Every row belongs to one group in each of 3 separate groupings. Each group adds its own fixed numbers to the row, and there is some noise. The rows also spread widely along 14 directions, which tell nothing about the answers.
(in the rows, 128 means zero)
Some rows, each with its group in each grouping after it:
[122 101 100 112 163 100 178 116 123  86 130 117 132 127 133 125 155 135
 166 152 128 122 134 100 165 116  89 132 147 144  92 162 163 141  97 136
 150 160]	V (2) (0)
[ 82 152 105 166 126 177 109 142 146  77 127  98 143 101 135 140 188 131
  83  97 136 119 122  88 131 129 165 154 103 108 121 107 122 121 174  74
 169 163]	G (4) (3)
[104 122 108 104 123 113 138 113 132 114 111 125 134  95 160 140 139 145
 133 130 101 112 162 125  96 113 120 131 115 180  76 162 132 168 120 134
 143 160]	N (0) (1)
[125 106 116 149 174  76 130 142 144 114 155 147 151 170  93 134 133 139
 145 103  66 156 104 141 175 197 117 106 130 110 117 102 176 126 140 114
 125 100]	N (3) (0)
[126 122 148 131 135 118  99 151 115 144 137 133 100 144 153 144 119 147
  87 151 122  56 171 154 115 137 210 133 158 143 105 141 128 153 128  84
 151 110]	G (1) (1)
[138  74  81 116 168  97 117 146 126 117 174  88 135 108 141 142 166  98
  92 149 100  75 140 159 142 139 154 131 121 172 101 150 159 132  87 138
 161 189]	V (1) (2)
[161  85 116 134 110 121 124 153 141 141 120 112 105 129  99 152 167 168
 100 160 148  87 101 104 170 120 126 115 136 161 131 161 111  73 117 122
 152 179]	G (4) (3)
[ 84 115 115 132 154 139 144 118 127  96 132  88 143 109 131 165 172 175
 144 125 114 115 115 100 148 159 144 142 120 146  80 142 140 135 125 122
 172 139]	V (0) (2)
[124 136 126 125 109  91 122 121 121  93 106 143 141  81 162 119 128 106
 165 121 111 166 143  97 114 101 120 104 111 125  75 151 150 187 132 120
 153 132]	G (3) (4)
[102 152 140 128 138 136 124 109 142  90 164 115 128 157 101 114 140 116
 120 113 125 104 132 110 146 130 147 154 141 125 139 119 130 164 148  99
 123 122]	N (5) (5)
[ 59 151 136 120 178 186 159 137 142  79 119 179  94 131  97 139 108 166
 176  86  38 129 173  97 131 133 148 101 101 104  58 104 113 166 192  54
 134 131]	N (5) (4)
[119 145 124  97 129 168 117 134 153 107 135 128 132 128 100 131 121 114
 103 129 127  98 137 129 120 111 142 138 123 162 147 128 109 153 141 102
 114 144]	V (2) (5)
[ 33 193 177 115 126 124 130 107 145 118  85 156 132 118 165 169 104 177
 221 113 110 143 151 167  68 132  96 101 124 130  68 121 161 173 145  92
 152  31]	V (1) (4)
[106 178 115 151  67 111  94 118 181 108  89 170 150 110 123  97 136  85
 134  89 144 181 112 132  96  97  70 112  94 123 147 114 117 125 163 119
 109 129]	G (4) (4)
[ 94 138 104 138  97 143  89 147 136 105 130 125 151 105 122 141 136 114
 135 109 111 172  88 122 139 140 136  93  65 125 112  94 158 137 151 110
 131 119]	N (2) (4)
[ 91 157 121 151 104 175 121 128  96  67 113  83 160 103 157 120 162 132
 136 144 167 145 110  84 135 118 146 144 118  80 114  88 149 139 154  95
 169  96]	V (5) (3)
[121 111  56 164  87  91 123 125 101  93 100 102 201  99 176  80 133  79
 173 150 146 214  98 114 140 153  89 132 108 116 113 111 162 139  97 177
 146 118]	V (2) (5)
[ 86 132 164 154 123  96 140 114 147 139 115 142 102 172 104 150 135 198
 184 118 157 105 109 101 176 173 137 135 180 139 107 156 123 125 118 113
 135  90]	G (1) (4)
[160 109  95 133 171 164 151 149  87  71 121 103 131 136 140  97 158 121
  83 186 142  89 175  94 147  80 148 147 152 106 124 123 131 127 137  93
 151 156]	V (2) (1)
[145 110  93 160 187 117 170 170  57  74  95 172 150 167 156  69  79 108
 201 154 160 154 130  63 193 135 148  90 188  54  98  87 196 161 125  97
 148  85]	V (2) (4)
[155 110 138 135  99  92  90 166  99 138 151 152  73 156 144 112 110 121
 145 191  71 127 164 194 145 115 149  62 104  58  75  98 153  95 148  96
 160  78]	G (0) (0)
[100 173 116 116 128 147 126 133 114  87 119 144 154 105 177 105  96  79
 132 126 176 110 157 125  98  99 139 132 145 141 111 116 161 204 126 116
 140 103]	G (5) (4)
[120 128 111 141 156 121 140 161 131 112 107 176 109 160 119 113 113 129
 173 138 118 123 144 143 145 124 104  84 143  94 111  95 150 101 148  95
 133 111]	V (0) (4)
[122 114 119 144 117 128 116 149 134 136 120 171 126 168  96 102  95 151
 121 115 111 127 128 115 160 174 180 127 142 111 121 108 101 129 149  95
 111 124]	N (3) (0)
[ 96 149 141 165 134 152 116 144 142  92 144 123 109 164 102 124 167 145
 121 121 103 129 128 128 157 137 129 123 116  75 127  93 142 101 183  80
 133  85]	G (1) (1)
[134 121 127 123 160 147 125 146  97  89 147 109 148 144 123 133 121 133
 132 156  93 135 127 116 160 135 146 109 117 112 112 101 171 153 143 105
 151  91]	N (2) (5)
[107 140 108 126  79 127 109 136 147 128 109 154 117 114 141 105 108 101
 145 132 144 131 145 140 120 107 125 113 114 147 108 134 114 142 126 124
 122 138]	G (2) (4)
[106 136 108 153 124 135 128 129 147 100 129 126 119 145 118  98 159 124
 111 134 149  99 161 123 139 106 121 146 131 115 128 120 109 106 145  97
 127 162]	N (3) (4)
[ 62 159 111 130 127 149 122 116 141  87 133 119 145 108 143 122 145 106
 143 112 129 129 157 133 113 130 132 152 118 133 101 117 128 167 133 114
 136 122]	V (1) (4)
[136 135 146 110  96  91 131 114 145 147  91 167 114 146 133 117 100 148
 136 132 212  85 112  89 136 112 152 142 192 177 140 187 119 164  99 120
 124 144]	G (2) (0)
[122 102 105 135 140 150 164 133 104 133 124 138 132 191 110  84  83 153
 144 185 154  91 178 135 184 167 146 166 192 147 110 123  91 137  91 153
 111  97]	N (2) (4)
[158  92  78  94 146 105 132 149 133 105 151 148 141 105 124 101 115  70
 121 124  72 130 156 132 136 115 123 104 117 154 104 134 147 173 123 130
 118 186]	N (3) (3)

New rows, each followed by its group in each grouping:
[130 120 131 130  97 103 116 129 132 122 128 125 110 132 140 114 143 134
 137 164 113 118 155 151 125 100 110 109 121 111 104 129 133 111 137 105
 143 134]	N (3) (3)
[ 88 141 115 112 124 146 133 119 164 110 142 126 119 139 103 133 149 141
 113 107 128  89 135 127 133 127 123 147 125 169 126 136 122 139 143 116
 107 149]	N (0) (1)
[ 78 159 134 114 114 158 134 114 162 101 123 139 114 132  99 132 143 153
 141 103 148 106 130  95 139 110 126 140 125 151 116 137 110 146 152 100
 120 147]	N (0) (4)
[ 93 104  77 132 164 151 153 146 125  88 171 100 112 139 125 106 161 112
 133 148 120  83 151 143 173 127 126 135 124 123  94 115 151 106 121 126
 152 162]	V (0) (2)
[ 92 112 109 147  98 100 130 126 143 114  86 130 135  87 133 150 151 166
 184 101 107 174  94  81 127 149 115 105  96 142  86 152 126 124 134 111
 156 170]	V (3) (5)
[212  83 121 121 148  96 118 155 113 126 126 139 121 145 100 118 137 126
  92 173 131  99 133 105 168 111 140 107 156 142 137 156 121 122 110 130
 135 153]	G (1) (4)
[136 112 109 152 115 145 152 121 117  91 116  95 148 152  97  97 167 153
 145 167 176 140  77  87 189 127  80 133 136 107 143 120 133  80 125 153
 135 116]	V (5) (2)
[170 104 112  85 140  65 116 114 138 110 174 131 130 124 113  99 132  52
 117 141  95 114 167 146 138 107 131 135 142 156 119 156 127 190  95 143
 107 159]	V (1) (4)
[136 154 178 153 143  17  81 113 170 152 135 184 122 201 112 124 116 118
 154  96 108 124 112 177 119 167 137 105 177  87 152 110 165 133 151  82
 118  55]	V (0) (2)
[111 144 147  95 103 150 108 139 139 122 135 120 108 125 102 164 133 155
 138 144 152 103  97 125 146  93 123  87 102 164 125 135 155 129 135 103
 126 119]	N (2) (4)
[140 116 103 125  74 123  86 142 146 133 158 124 108 131 111 108 145  98
  64 127 174  83 118 113 157 126 197 155 131 153 145 144  98 130 122 119
 124 187]	G (0) (0)
[ 86 147  81 140  95 134 135 117 136 108 103 124 166 129 163  82 122  95
 138 133 182 132 141 138 116 132 113 168 148 148 134 119 129 151 111 143
 110 114]	V (2) (1)
[151 111 169 111 125  89 125 145 114 142 129 151  77 182 104 138 120 179
 156 157 147  85 100 112 168 102 134  73 165 125 128 147 174 118 130  88
 124  98]	N (1) (1)
[ 92 133 133  96 120  95 133 108 163 127  85 128 128  63 162 185 150 167
 151 112 121 104 141 124  60 101 103 117 114 209  90 195 128 156 114 109
 165 186]	V (3) (5)
[ 88 105  91 114  86 178 157 117  70  94 137  86 128 110 163  64 117 123
 161 186 176 108 160  91 172 108 170 167 140 127  66 142 106 171  87 157
 153 140]	V (1) (2)
[180 124  95 127 141 122 113 166  98 100 112 159 141 148 153  64  97  59
 101 166 164 105 157 118 130  89 163 122 173  88 155  97 149 151 137  87
 128 138]	V (2) (3)
[126  99 110 151 135  77 135 123 166 132  88 123 147 111 115 174 183 180
 133 113 140 125  94  98 140 159  86 132 136 192 119 184 122  99  97 151
 153 179]	G (1) (4)
[ 62 161 118 122  59 150  94 129  92 100 163  97 114 107 196  94 117  78
 158 157 164 112 165 150 123 109 199 143 122  86  75  88 149 179 132  98
 155  85]	V (0) (3)
[152 153 143 101 118 125 113 130 127 103 120 148 145 145 109 115 114 115
 122 121 164 127  96  90 139 109 144 120 154 126 158 120 151 175 148 102
 100  93]	V (0) (1)
[134 123 110 109 133 149 134 154 144 112 103 140 128 112 114 143 142 138
 115 132 142 100 117 105 128  97 114 108 128 151 135 134 129 113 140  96
 139 172]	V (4) (3)
[106 146 116 134 137 125 142 107 145  89 122 116 175 129 122 116 145 121
 141 118 150 147 122 105 150 148  90 159 149 151 125 135 138 167 115 160
 127  99]	G (1) (4)
[103 126 100 152 115 114 122 123 125 119  99 135 159 134 160 105 124 139
 121 136 132 135 150 130 117 154 151 157 132 128 104 123 119 140 123 119
 147 133]	N (2) (0)
[135 125 118 112  75 181 128 131  98 105 135 101 108 126 135  85 125 126
 105 199 172 103 157 109 161  81 160 151 125 122 107 139  96 136 122 129
 142 132]	G (2) (0)
[112 140 126 148  96 162  98 136 104 108  95  97 178 104 140 146 145 172
 104 148 147 147 114 106 123 144 151 132 100 127 112 106 123 132 139 118
 157  93]	N (3) (4)
[ 93 147 121 138 117  90 116 100 139 119 132  97 176 106 178 139 142 114
 130 144 140 122 165 179  98 158 109 165 141 168  94 144 141 174  92 166
 152  79]	G (3) (4)
[105 154 153 149 157 139 144 132 151  97  72 163 115 156 112 142 146 191
 158 112 128 126 116  79 127 110 108 106 146  93 131 119 143 108 186  49
 148 125]	N (2) (3)
[155 176 180  88 145  70  95  85 154 132 102 135 159 138 165 150 132 133
  65 158 152  71 180 175  38  81 120 165 172 175 154 169 140 185 117 102
 146 103]	N (2) (0)
[123 131 143  78 139 149 115 141 181 106 153 145 108 119  44 167 150 133
 130  73  77 127  75  90 156 129 131  97 101 153 144 133 129 151 172  82
  99 162]	V (1) (3)
[127 132 162 158 136 122 124 124 144 122 106 162  82 171 110 113 138 173
 132 142 103 104 158 116 139 115 155 121 150  82 111 139  99 103 170  68
 151 123]	G (2) (2)
[119 134 133 124 106 108 128 108 114 119 125 104 170 138 134 122 114 133
 161 157 151 144 113 129 145 152 115 142 152 145 119 129 141 159  99 153
 136  66]	V (4) (5)
[124 102 105 143 143 139 140 161 103 121  95 133 140 107 151 153 122 166
 142 158 122 122 138 117 142 139 136  99 124 147  72 135 138 122 115 125
 174 128]	G (4) (4)
[162 119  95 161 121 117  81 199 112 136  94 151 144 134 162 134 126 121
  78 136 179 103  93 133 122 130 162  84 133 125 156  97 180  93 144  94
 150 125]	G (0) (1)
[114 147 103 113 151  89 122  89 191  89 139 144 133 107 121 110 168  69
 105  92  72 124 188 143  87  90  90 154 107 163 116 156 106 170 140 114
 112 206]	N (2) (4)
[122 133 121 108 121  70 115 124 139 143 135  99 165 136 159 150 142 115
 117 143 217  72  93 166 119 134 106 142 180 207 161 155 194 150  66 158
 122  97]	V (1) (1)
[122 105 118 134 126 112 134 138 132 138 123 163 102 166 114  97  97 132
 162 135 131 104 133 124 163 143 165 119 163 126 112 135 115 133 121 107
 120 137]	V (2) (2)
[ 81 138 119 123 157 134 164  92 150 110 101 129 153 137 140 112 133 155
 136 125 150  87 169 124 108 142 116 191 178 171 113 162  98 162 103 139
 138 140]	V (1) (2)
[106 126  93 101 140 190 137 164 143 105 146 121 134 110 113 130 126 118
 104 126 154  83 118 130 148 111 125 114 110 180 125 131 152 138 130 129
 132 158]	G (3) (2)
[ 35 145 117 173 130 109 162 104 147  97 133 144 142 164 121 103 111 152
 236  93  70 194 133 135 164 202  84 130 123  92  73  97 147 145 148 130
 124  61]	N (3) (5)
[ 59 109 117 123 127 108 140 129 159 123 204  97  72 147  92 158 160 131
 199 131  96 102 123 172 198 154 114 102 106 145  75 132 159 107 105 123
 126 125]	V (2) (4)
[127 128  90 119  65 156 102 134 143 113 131 127 130 116  96  94 138  93
 109 134 159 132 119 113 149 113 142 139 105 141 137 119  80 123 131 137
 103 164]	V (0) (4)
[ 52 157 144 182  87  82 133  77 109  97 133 107 106 161 182  69 137 121
 214 163 134 145 190 141 137 134 143 171 159  50  70 116 124 148 123 101
 162  68]	V (2) (5)
[115 147 140 134  64  55  99  77 181 118 139 101 127 122 119 127 199 120
 119 106 159 127  98 117 119  95  86 143 118 157 151 168 136 129 129 124
 111 156]	N (3) (1)
[118 148 121 151  75  86  83 115 150 108 104 130 158 104 137 128 153 115
 147 114  87 203  94 142  91 125  74  92  63 107 125 106 148 114 159 121
 141 113]	N (5) (5)
[115  88 106 148 110  99 120 140 129 112 132 127  85 114 114 147 176 163
 144 103  85 136 101  68 167 133 167  92  89 120  79 145 135 109 152  85
 150 195]	N (0) (1)
[128 135 132 137  76 175 119 134 103  83 152 107 115 138  94  83 131 121
 144 154 132 161 108  69 199 106 150 118 100  77 116 104 115 136 161 112
 134 102]	G (4) (5)
[113 120 128 134 150  90 129 119 129 111 141 112 129 140 136 145 152 141
 146 145 116 113 140 135 147 135 125 123 136 141  97 141 161 139 112 116
 151 121]	N (2) (4)
[106  92  64 140 126 154 144 161 105 105 127 125 127 100 160  99 126 114
 129 144 137 107 141 108 155 117 150 114 110 144  77 136 139 130 113 132
 167 183]	G (4) (2)
[150 147 129  80 138 157 139 110 139  96 125 126 129 132 121 101 136 113
  72 167 134  75 191 132  99  49 110 158 142 166 142 152 108 169 139 110
 110 154]	N (2) (1)
[ 93 142  68 153 107 177 128 147 149 107  88 147 135 127 131  88 138 113
  99 121 195  92 156 116 118 116 138 166 139 141 141 111  74  98 135 112
 123 189]	V (0) (4)
[159 130 123 125 183 145 136 153 127 112  79 149 186 142 111 149 115 169
  90 133 150 109 122 101 124 143 119 126 162 164 152 123 140 139 136 113
 132 117]	N (3) (4)
[138 138 147 120 191 116 152 129 114  76 150 127 104 145 134 131 152 122
 133 157 131  80 169 101 155  78 134 119 165 111 103 147 171 162 136  82
 164 126]	G (2) (4)
[122 139 105 166  83 113  94 137  99 118  76 128 189 115 187 105 119 133
 119 142 156 167 118 128  97 144 136 123 119 112 119  96 154 139 137 123
 144  80]	N (3) (1)
[ 81 144 131 144  96 147 138 111 130  97 110 115 140 107 136 129 146 163
 146 108 138 145 119  73 141 144 152 150 124 135  92 144 119 170 147 112
 139 112]	G (3) (1)
[ 95  93 111  96  81 175 154 115 136 126 128 127 131 125  58 122  94 183
 190 127  57 183 105  92 188 184 119 128  87 173  78 141  64 154 125 178
  93 124]	N (1) (5)
[131 176 175 132 126 112  94 123 121 120  58 167 147 124 168 139 112 164
 110 132 155 111 157 111  60  91 161 117 151 116 123 131 131 167 161  58
 159  96]	N (3) (4)
[ 88 148 126 145 145 104 115 148 156 128 132 142 129 151 125 147 132 129
 145 110 160  93 117 161 132 149 128 113 152 138 135 110 165 117 129  91
 130 107]	V (3) (4)
[109 116  82 153 123 137 125 146 130 107 103 139 162 117 139  98 125 120
 144 131  97 163 135 147 123 150 106 114 100 109 102 101 128 112 142 132
 140 124]	V (3) (2)
[165 136 118 159  79 157  90 174 119 152  45 156 145 130 140 121 117 160
  64 169 225  92 113 110 108 101 151 117 144 145 164 124  90  75 134 103
 148 138]	G (4) (4)
[101 122 124 139 121 153 131 149  95  98 152  89 111 141 126 134 156 156
 133 160 170  96 103  95 188 121 169 122 131 100 102 115 160 108 126  89
 168 121]	V (4) (0)
[ 77 166 146  72 115 201 145 135 183  83 188 101 101 124  33 170 163 141
 158 102 148 113  60 106 201  93  59  89  83 174 141 130 167 129 160 126
  93 113]	G (3) (4)
[112 137  84 118  98 131 116 150 128 109 149 138 146 136 136  76 101  65
 123 132 177 120 123 146 146 126 140 132 136 128 139 101 153 151 117 128
 107 127]	V (3) (0)
